The first 11 rows are patterns. Each new row is the sum of 3 different patterns, raised or lowered, with some noise. Before adding, each is slid sideways (what falls off one end comes back at the other) and multiplied by a number that may be negative. Names go in the order of the patterns.
Some rows, each with the names of its patterns after it:
[  3  13   0  22 -12  11  25   8  17   6   1   3  -3   9 -35  -2 -22  -3
  -1  12  -2  -3  12  23  -1  -7  -6  -9 -32  26 -10  10  -4  10  -1  12] => Q_584
[  4  -4 -27  12   0  23   3 -20  -4  -2   7  -3  -8   4   0  10  -6   4
 -15  10  11   4  -5  -7 -10  -6  17 -12 -24  28  -5   9   7   5   2   1] => Q_934
[  1   7   6   5   2  -6  31  -3   6   6   0   9  20   6   3  24   0  -9
   3 -18   0  24  19  -7   2  -6  15  -8  -4   5  -2   0  -2   5   1 -16] => Q_983
[ -3   4   7   5   3   5  21 -11  -6   3  15 -10  38   4   3  38  -4  11
   1   7  10   6 -17 -11   3   2  -7  -4  13 -18   7  16  -2   8  21   7] => Q_930
[ -4 -11   2  21  25  11  20   3   0  -7  -3 -22   7  -3 -10  20 -14  10
  21   0   6   1  -6  -8   9  -1   1   2   8  -5  38  10  11   3   2  -2] => Q_103
[  1  18  38 -21 -20  -3   2   0 -10   0 -12  -2  -1   0  27  -1 -10  36
   1  18 -14  -7  -1  -2   0  -1 -18 -23   4  -4   2 -12 -11  -3  27  19] => Q_352
[  1  -1   0   2   1   1  -1 -18   8  -7   0 -38  -5  19  11   0 -11  -2
  -6   5   5   4 -25  -7 -22   6  -4 -12  12   6  -6  -2   6   8 -12   2] => Q_505
[ 24   1   0  23  -4   0   4 -36  -3   9  -7   0   1  -1  38  -7  14   1
 -16  -4 -12   4  -7 -27 -31  11   8   1   6  38 -38  -2 -22  15   1   5] => Q_794
[-38  -4   2   4  -4  -1 -38 -11  -4 -10  -1 -31  -2  -7  -2   7   7   1
  -4   3  -3   7 -19 -13 -28  12   2 -17   2   8 -31  -8  13   7  -2  12] => Q_49
[ -1  21  -2  -4 -13   9   3   6  13 -36 -37 -16  -7  31   3   7 -27 -12
   9  -5   3   4  -9  -2   7   4  -1  -1  22 -11  -6  -7  12  -8  -9   2] => Q_483
[-21   2   7  25   6   3   3 -38  22 -16  28  21   4  21  12   5  -7  -9
  16  -3  15   0  -3   6 -11  10 -11  -4   4  -9  -8  26   4  10   8  18] => Q_290

New rows, each followed by the names of its patterns:
[  6   8  23  -9 -26  -1  -6 -14  -1   2  17  -7  -2   2  17 -42  40  -7
 -19  57 -24  17 -14  -2  -1  -9 -27 -17  -2   9 -47 -11  -7 -22   5  10] => Q_930 Q_103 Q_290
[ -1 -23   7  14  11   1   8   9  -2  10  11   0 -17 -27 -11  13 -20   7
 -16   7  12  10   0  -7   0   4   3   6  -7   1   7  14   5  -7 -16  10] => Q_584 Q_934 Q_352
[-11 -17  -6 -35  -7 -25  -3 -52 -19 -11 -22  -9 -21 -10   4  -2 -50 -40
 -31 -43  -2  21   2 -11 -25 -25 -16  10  -4 -16 -10 -47 -25 -15 -22 -18] => Q_103 Q_483 Q_290
[ 1 -2 30  4  4 -3  1 24 15 22 -6 26 -1 21 31  1 33 32 17 18 27 -3  4  7
 15 17 25  8  5 21 -2 44 17 49 30 37] => Q_983 Q_930 Q_290
[  7  25   9  -1  27  17 -12   4   3  10  30  22 -17   4  -5  25 -33  -6
 -11  -9  17  24  11   4 -21  13   2  14   7  -7 -21  42 -10  16   4   3] => Q_584 Q_983 Q_483
[ 15  16  48   2 -10  11  -2  -5  43  14  22  -2   3  13   1  18   6  -3
  20   0  22  40  15   2  10  14   5   4 -13  23  12  12  27  13  25  -1] => Q_103 Q_505 Q_794
[ -4   0 -27 -16   2   0 -12  -3 -27  40   0  -3  -8  -3  -5  10   4  13
 -22 -10   8   2   3  -1 -32 -13 -10   5   7 -12 -23   7  12  12 -16 -20] => Q_983 Q_352 Q_49
[ 15  34  -5  43 -21   2  35  11  25   5  -1   3  22  13  13  12  38  -6
  19  19  24   6 -30   7  22  33   9  14  15  22  33  23  27 -51 -34 -42] => Q_103 Q_505 Q_483
[  1 -10   2   2  20   2  -4 -18   0  14  -9  17 -30   4  -6 -11  14   5
  20 -27   3   0 -16   0  24   0  20   5   4  11  -9  13  -7   0 -25   1] => Q_103 Q_505 Q_483
[-21   2  -9 -19 -27 -15 -25 -13  -8   3  -8   1 -15 -26   4 -19   4  -6
 -24  19  -7 -21 -18 -11  -3 -11  -3 -16 -22  -8 -24  -9 -11 -19  -9  -8] => Q_103 Q_505 Q_290
[ 16  11  45 -24 -18  -4   9  12   0 -50 -16  -4 -10 -33  -1   0   8   9
   8   8  -5  -3  -3  14  -6 -52  16 -14  -8   7 -17  13  10 -14  -9 -15] => Q_934 Q_352 Q_49
[25 14 27 33 45  7 16 15  9 -1 45 31 38 22 27 18 14 27 15 -3 17  9 17 61
 19 16 21 10 19 30 18 19 29 -6 23 27] => Q_794 Q_49 Q_290
[-19   2 -21   3 -16   2 -14 -10  13  13  15  -5   0  19 -28 -27  -6   7
   6 -12   0   2   1  13   0  30 -11   0  34  -4  10  -4 -13   1   0  13] => Q_584 Q_352 Q_290
[-21 -35  -3   4 -20  -2 -14  -2   2   3 -11  -5 -10  -8 -17  -2  -4  -6
  -8  18 -24 -31  -1  -1  -3   1  -8 -21   3   5 -31  -1 -33   6 -22  -3] => Q_934 Q_49 Q_290
[ -1 -18  15 -14   6 -18   7 -28  12   1 -23 -20  -3   0 -36 -18  -8 -38
  25  26   3  16 -38 -20 -10  26  -5 -13 -28  14 -18 -14  -6 -14   0 -11] => Q_505 Q_794 Q_483
[ 47  13   7  -6  17  18  10 -18  27  25  10  22  40  -4   6  12  36  10
   3   4  12   2  22 -43  27   4  -4   4  -8 -11   1  28  11  16  54  -3] => Q_584 Q_983 Q_483
[ -5  10  25  -2  12  15  18  16   4  27  34  10 -12  -7  27   8   5   5
  30   2  35  17  23  19   6  29  39  21  28 -11  15  -8  36  21   6  21] => Q_103 Q_49 Q_483
[ 17   5   5  29  23  16  -8   6  36  15  -2   0  -1   5 -12  11  15  14
  -9  21   0  10 -15   3   0   3   7  12  12 -11   4   7   8  -3   0  -4] => Q_930 Q_352 Q_794
[-16  11   7   7  -6  10   1   5  19  -4   5  13   6  17  22  -4 -18  -7
  -4   1   6  14   3  10   5   1  20   0  12  -8  -4  30   0  20   9  -9] => Q_983 Q_103 Q_49
[-34  34 -27  -6 -35 -36 -16 -32  -2 -13   1  -8 -22   0 -27 -39 -27 -18
 -34 -65   6  12 -17 -13   0 -26 -21 -12 -16 -24  -1 -40 -18 -26 -56 -17] => Q_352 Q_505 Q_290
[  3  19  14  21 -20   7 -25   0   3   8 -22 -17 -20 -19 -20   7 -19 -24
 -13 -11 -16 -16  -7  11  -4  16   4 -18  -9  -8 -28  -6 -25   6 -29  -3] => Q_584 Q_934 Q_930
[ 41  -1  -9   6  -3  -2  12 -23 -20 -12   0  -7  -5  -9   8   5  20  23
  -8  -8   1  11 -33  35   0  26 -10  17 -29 -32  -1 -16 -45  27  15  -1] => Q_983 Q_352 Q_794
[-14 -25 -12  -7 -10   0 -14 -19  11   6   0  -1 -23   9 -16 -14 -11  11
 -20 -14   1 -11  10 -24 -11 -28   3  -1  -3  12 -43 -32 -14 -10  13  -9] => Q_103 Q_49 Q_483
[-13 -19   2   3 -11 -22 -27  -1  -3 -27   1 -21 -13   6 -17 -12 -46 -30
 -30  23   5 -13   9  12   0 -36 -16  -3 -28 -14 -23 -23 -17 -40 -28  -1] => Q_352 Q_794 Q_290
[  8 -11 -12  14   6  10 -18 -34 -30  16  -5 -20 -18   8  21  18  -3  -9
  19 -14  29   9 -36 -41 -27 -17  25  -1 -19 -22 -31  20 -35  16   6  -6] => Q_505 Q_49 Q_483
[ -5 -15 -24 -13 -24 -47   2 -38 -40 -26 -28 -45 -15 -22 -28  -5 -32 -19
 -27 -55   7 -20 -14 -40 -26 -45 -16  -3 -44 -33 -20 -32 -14 -16 -26   8] => Q_584 Q_934 Q_930
[-21  -9  -3  -6 -32  12 -25 -32 -16 -19 -40  -7 -39 -24  11  -6 -33 -20
 -26  -1  -5   1 -37 -34 -53  11 -47 -21 -19 -17 -26 -15 -16 -13 -48   4] => Q_584 Q_983 Q_930
[  2  14  36  -5  12 -11  10 -21 -12  14  20  -9  -3 -30   7 -15  -8  -2
 -22  -6  -3  -6  21 -12  33  -1  48   7 -26 -15   4  13 -17 -11   1   0] => Q_584 Q_505 Q_483
[ 13 -40 -22 -25   3   4 -35 -41 -37  26 -11  -3 -31  -7  -5  24  25   0
  16 -12   1   4 -10 -48 -18 -21 -15 -34  -9  24  -1 -41  -9  15   0   3] => Q_983 Q_352 Q_49
[-14  -4   6  -3 -10  -7   5  -5  28   3  -6 -45 -32 -26   1   1  -6   0
 -22 -10  42 -24   3  -7 -11   1  -1 -10 -10 -22   4 -32  -2 -23 -14 -24] => Q_584 Q_49 Q_483
[  3  13  -9  -7   3  30  17  23   6  -2  -9  24 -16  -7 -18  -6  -1  23
  12  34 -10  36 -26   7 -12  19   8   4  -5 -26   1   5  11  -4  -5   6] => Q_584 Q_934 Q_290
[ 12 -57   5   7 -14 -63  26 -20 -17 -19 -53 -20  12  -2 -13 -20 -33   0
  20   5 -11  -3   6  14   4 -12 -18  -9 -34 -28 -13 -11 -11 -22   6   2] => Q_930 Q_505 Q_49
[29  0 -7 14 28 25 12 -2  7 -3  5  5 11 25 16 42 11 20 47 -2  1  2 -2 13
  6  7  2  9 14  4 57 17 25 32 18 22] => Q_103 Q_352 Q_505
[ 22   8  -3  -3 -13 -10   8  -1 -12   6  10 -12 -18   5   4  -1 -14   3
  17 -13   5 -30  29   1 -12 -22 -11  -3 -14  35  32   6  16 -15   7   6] => Q_584 Q_505 Q_483
[28 26 33 27 14 23 28 32 13  4 -7 22 28 19 21 11 19 58 -1 27 14 15 15 11
 21 15 10 27 15 32 -5 15 52 10 14 20] => Q_934 Q_930 Q_794
[  6  -1   1   3 -14   6   9   0 -14   1   5  -2  15  36   6   9 -18  -4
 -26   4   6 -19  -9   3  12   5  25  -4 -13 -10   6  -9   7   6 -18 -14] => Q_352 Q_505 Q_483
[ 15  24 -14   5  11   9 -12   3  17  -2   5  -7  16  -3   1  19   3  -7
 -17  -7   6  14  12  10  26 -19 -44 -26 -14  20   5  23 -15  -7  28  -1] => Q_934 Q_103 Q_483
[  9  20   7   3  19  22  40  11  -4  15  14 -17  35  14  41  -2  11   7
  -2  -3   0 -13   7  -3  22  42  10  29   9  13  10  20 -24  14 -23  -7] => Q_584 Q_930 Q_794
[ -9  10  14  14   7 -33  -4   9  -3  12  -9 -26  -2  -8 -16  -4 -15  -3
  -7   5   4   2 -12   3   6   1 -15  -3 -32 -19   8 -22 -15  -6   4 -31] => Q_983 Q_930 Q_49
